All groups share one centre, and each spreads out both ways along 10 directions, with some noise.
In the rows, 128 means zero.
Some rows, each with its group after it:
[ 81 107 135 151 125 113  85 150 173 132  94 174 115 145 126 101 126 119
 109 100  92 124] => G
[191 105 120 137  92  98 119  95 140 172 111 133 140 136 118 129 172 136
  76 169 111 112] => G
[154 129 140 153 124 127 123 111 139 135 141 133 113 118 101 132 132 143
  97 154 133 141] => G
[102 113  99 137 143 118 140 127 107  83 120  80 105  95 120  92 123 123
 132 115 139 105] => G
[137 146 123 117 133 132 129 165 107 106 155 188 115 148 125 180 122 114
 121 146 136 165] => G
[131 130 115 116 147 126 141 135 117 125 110 106 130 129 131 116 130 141
 104 114 127 131] => F
[117 140 146 115 154 124 150 118 103  99 120 115 129 117 150 139  94 125
 161 117 162 126] => F
[158 182 153 110 126 124 115 107 175 191 145  95 165 144  99  68 151 200
 113 108 125 146] => A
[ 95 142 113 136 153 112 122 164  93  96 135 119  81 104 113  97 116 120
 122 119 141 120] => A
[169 119  96 139 105 135 123 134 100 132 185 161  91 113 115 182 124 118
  87 118  61 156] => F
[ 86 140 134 136 143 121 113 157 130 154 118 141 102 131 125  76 116 131
 117 102  95 136] => D
[134 147 114 109 123  44 114 141 101 135  91 154 116 140 130  68 157 128
 111 160 140 106] => G
[100 143 120 106 145 133 129 149 176 106 115 165 158 179 122 112 126 159
 115  98 111 174] => F
[165 163 141 117 132 126 122 139 115 178 137  98 132 125 116 118 146 154
 104 133 148 125] => A
[122 174 124 118 148  83 124 161  96 120 151 177  92 134 111  90 116 138
 104 132 118 168] => G
[141 103  98 141 114 139 132 122 166 112 118 136 128 154  99 137 152 160
  84 146 107 151] => F
[144  97  89 105 113 144 175 111  83 137 130 123 115 130 161 164 110 114
 133 120  57 136] => F
[138 165 149 102 161 129 148 148  80 155 136 121 126 118 150 127 107 122
 128 114 133 143] => D
[173 131 113 111 133 119 118 153 115 159 120 134 141 135 138 147 153 126
  65 110 103 131] => A
[101 138 114 116 127 125 125 151 100 105 150 137 105 121 136 137 111 109
 165 110 126 121] => G
[ 98 114  96 153 158 136 119 182 109 105 123  93 103  95 106  85 150 104
  72 118 137 114] => F
[137  87  91 152 108 152 125 116 129 107 155  99 112  96 118 155 133 110
 115 109  94 113] => G
[103 101 146 175 126 165 111 152 107 130 167 175  84  97 133 174  98  59
 131 133 100 139] => G
[102 140 134 116 141 131 109 159 157 126 121 164 145 153 135 122 122 132
 120  89 111 149] => F
[ 97 141 141 146 129  92 113 145  95 108 147 160  94 100 124  97 113  87
 156 150 147 117] => F
[132 106 142 107 157  65  62 155 131 126  29 109 155 106 195 152 132  97
  91  26 156  31] => A
[160 139 123 123 138 125 160 142  84 145 141 141 125 131 120 123 151 112
  91 195 138 157] => A
[119 121  93 111 147 126 138 142 117 100 104  89 133 124 134 117 136 140
 114  97 131 113] => G
[161 150 161 146 111 130 115 126  98 227 149 119  89 112 115 120 130 140
 113 158 104 119] => F
[175 164 141 108 142  84 117 124 102 137 120 102 136 111 130 127 139 147
 107 125 177 106] => D
[157 143 119 127 103 118  74 131 190 115 144 152 135 151  98 168 141 181
 103  82 124 132] => D
[103 152 173 126 162 140 129 141 160 171  97 156 140 164 131  95 114 157
 110 120 122 165] => D
[130 141 150 127 164 125 150 125 126 138 120 137 136 131 133 100 114 138
  96 127 123 165] => A
[111 126 128 144 121 126 126 161 111 124 138 193  90 145 116 139 127 101
 124 180 121 152] => D
[ 96 115 134 114 155 156 172 141 124 120  92 156 147 163 156 132 112 110
 132 149 124 165] => G
[103 137 134 132 153 113  94 188 108 143 120 165  98 119 141 118 115  99
  90  83  97 128] => G
[118 158 184 147 142 128 117 118 142 121 148 161 116 122 116 133  97 132
 155 148 171 147] => D
[155 139 149 144 129 114 104 134 124 136 143 151 113 115 117 148 127 123
 100 141 146 128] => D
[122 135  94  91 117  77 112 133 128 106 121 144 146 139 147 108 135 126
 139  82 103 116] => D
[113 109  92 111 135 131 146 122 135  96 126 128 149 131 145 121 119 122
 124  84  83 143] => D
[145 104 146 190 112 135  92 132 125 130 137 120  76  90  93 163 142 110
 102 176 169  89] => D
[130 124 144 155 128 148 116 134  99 176 150 117  78  91 128 139 104 114
 114 108  87 118] => A
[108 138  96 101 113 166 135 174 103 153 142 126 107 153 131 152 127 131
 156 121  98 129] => A
[127 103 114 142 146 112 104 145 133 101 112 148 110 112 134 151 115 116
  71  75  99 126] => A
[ 99 120 148 141 144 118 144 131  98 129 110 141 114 116 144  97 116  88
 141 161 138 126] => D
[161 121 120 124  96 152 103 123 175 108 115 105 142 158 108 210 152 178
 144 134 180  94] => D
[106 139 104 124 148 134 159 141 100  85 150 131 107 125 116 110 110 133
 131 132 122 162] => A
[142 132 148 145 144 113 125 128  86  99 139 126 103  83 134 158 109  92
 133 142 180 107] => F
[124  95 161 157  95 155 116  94 172 179  90 116 123 148 125 144 132 146
 155 164 130  93] => F
[132  87 110 132 132  78 114 136  89 145  99 153 123  94 175 104 131  54
  78  92  62 101] => A
[100 128 107 126 130 119 113 169  87 133 132 117  87 106 136 115 121 104
 134 103 109 100] => A
[ 59 148 159 139 132 106  96 150 162 127 112 161 122 144 118  60 123 121
 172 134 153 122] => F

New rows. What belongs after each?
[146 108  93 120 147 109 150 136  95 101  90  87 128 114 132 118 154 122
  85 146 157 104] => G
[106 110 130 166 127 122 104 144 117 113 142 150  84  97 117 125 115  93
 116 133 120 119] => G
[121 156 133  93 116  76  99 150 110 144 112 157 131 144 154 117 132 115
 161 115 134  97] => D
[100 138 135  94 120 138 138 153 145 122 117 218 155 202 153 159 120 114
 167 148 117 171] => G
[132 126 117 134  85 151 105 135 149 165 153 132 118 146 107 142 149 141
 146 140 103 118] => A
[137 157 135 121 134 165 135 151 134 123 149 143 110 158 102 174 120 170
 132 145 153 161] => D
[104 123 153 152  99 149 107 113 144 188 141 127 108 123 129 110 113 125
 168 121  87 114] => A
[154 153  93  91  96 107 110 160 114 177 141 110 144 146 119 101 182 137
 123 135 118 104] => A
[113 112 100 149  92 130 103 144 136 128 154 147  95 126 106 127 140 115
 131 133  88 122] => A
[159 155 106 100 130 106 144 141  76 153 145 100 132 115 128 100 152 123
 113 142 129 123] => A
[107 136 150 116 161 134 131 151 119 138  87 116 134 133 152 126 116 123
 132 120 159 113] => G
[129  99 114 129  85 115 120  95 181 122 102 150 152 167 124 125 154 143
 144 153 116 119] => G
[114 142 177 145 139 135 104 134 165 140  93 130 135 145 117 128 135 145
 144 158 198 109] => A
[198 131  90  73 136  91 138 163  61 155 104 109 161 126 171 158 170  97
  68 116 126 100] => A
[124  81  83 109  95 181 135 161 129 145  75  88 124 170 143 199 163 136
 148 151 131  76] => D
[ 81 115 137 121 132  93 118 130 136 101  80 137 143 134 156  95 127  96
 173 130 162  89] => A
[159 111 107 108 117 132 118 111 164 112 112 110 168 143 137 167 142 152
 110  83 119 119] => D
[107 130 125 117 114 114 141  96 124  84 128  97 139 119 132 116 121 128
 208 143 177  97] => A
[115 115  96 126 117 117 101 168 126 132 123 151 113 136 129 126 143 112
 102 107  92 117] => A
[173 158 133 129 118  94  98  96 161 122 141  80 148 109  91 101 158 182
 114 117 175 106] => A
[147 113 136 144 159 143 147 123 167 142  79 115 150 152 111 109 151 168
  45 149 136 158] => D
[145 125 115 126  95 112 114  91 112 143 159  82 121  87 132 117 125 126
 161  92 102  88] => A
[147 108 139 153 129 117 131 105 121 139 132 145 120 104 133 125 121 105
  91 133  98 140] => A
[117 110  69 118 115  99 156 107 109  75 131 109 106 123 121  99 124 140
 140 127 100 128] => F
[143 150 113  98 160 103 152 139  92 130 126 122 138 121 143  97 124 130
  92 101 107 151] => D
[100 102 126  87 118 135 163 122 119 118  86 153 171 169 188 154 121  85
 196 145 127 118] => D
[101 103 148 144 133 148 146 148 101 182  95 131 115 130 146 104 135  82
 130 182 124 112] => F
[ 95 154 140 100 165 124 111 184 134 168  97 140 153 150 152  83 132 120
 100  78 109 136] => F
[135 133 128 122 151  85 110 145 135 120  95 143 148 130 130  90 152 122
  75 121 144 125] => A
[130 109 139 155 117 127  90 121 133 131 123  90 100  88 129 152 119 122
 135  96 141  70] => F
[106 132 119 132 119 122  99 123 177 100 121 107 122 137  99 110 128 178
 140  93 138 113] => D
[145 139  78  98 144 100 136 153  91  84 123  90 119 116 121 123 145 144
 102 108 149 112] => G
[ 71 112 137 152 112 134  82 138 168 110 123 142 105 122 124 123 109 116
 172  93 123  98] => G
[151 109 109 114  96 113 131 119 137 153 117 166 150 160 142 136 152 117
 118 150  85 135] => G
[157 141 155 133 128 121 135 122 112 169 133 153 123 132 127 130 129 125
 108 166 125 147] => G
[149 109 129 144 122  96 131  93 132  84 123 132 139 110 123 134 139 112
 122 162 169 118] => A
[119 121  72 130 155 117 137 180  93  34 133 147  90 121 108 155 130 118
  80 130 150 147] => A
[159  95 123 128  96 113 104 126 147 166 103 165 157 148 149 150 167  94
  96 144  97 110] => A
[112 118 104 151 107  98  93 123 137  79 139 114 102 101 104 115 135 123
 146 118 146  90] => A
[ 79 135  80 113 147 104 127 176 127  57 118 149 115 147 113  93 132 130
 121 108 132 142] => A
[127 108 126 140 132 147 145 148  91 158 124 132 106 120 138 132 132  93
 108 159 108 127] => F
[105 156 135 107 122 116  83 181 138 178 128 181 116 159 143 125 121 128
 128  78  77 133] => D
[252 139  85  62 126 121 172  93 105 146 146  98 203 142 154 187 163 164
  56  98  95 162] => A
[154  88 127 135  93 140 126  94 167 132 105 164 140 163 137 194 132 135
 124 146 104 130] => F
[129 103 125 136 135 119 112 155 118 174  74 101 127 121 143 102 161 103
  81 132 127  83] => F
[131 119  85  86 141 125 166 155  87 117 108 135 149 151 162 138 139 103
 113 127 104 140] => G
[ 89 140 152 136 149 133 164 101 106 124 142 117 110 106 134  78  83 122
 174 135 123 150] => A
[161 113 113 121 132 118 134 139 122 127 113 160 147 144 137 154 149 113
  70 143 116 147] => A
[136 102 110 157  90 144  95 138 153 145 151 161 101 135 105 157 142 123
  99 131  78 133] => A
[119 155 159 142 140 170 139 139 140 148 145 128 107 143  96 133 114 164
 136 161 152 160] => A
[109  88 123 148 138 163 103 175 131 123 111 157 118 125 151 183 123  76
  95  98 105 119] => G
[140 165 165 112 164 129 135 167 103 193 112 157 125 149 143 120 123 130
  88 137 125 156] => D
[108 113 144 149 149 129 149 127 110 136 123 169 111 121 140 104 105  95
 102 144  91 162] => A
[167 174 184 159 154  91 117 110 103 117 166 148 102  83  97 124 111 128
 105 170 199 147] => D
[127 146 136 106 175 146 163 143 113  95 112 121 135 142 140 156 102 152
 119 115 160 156] => A
[ 92  98 133 126 135 151 139 132 130 110  87 111 141 135 154 145 124 103
 167 135 158  98] => G
[ 70 106 132 141 125 108 106 134 131 133 107 150 110 116 152  84 109  88
 152  98  89 105] => A
[106 100 134 134 111 143 119 166  94 173  85 126 100 138 155 154 142  82
 153 171 142  71] => D
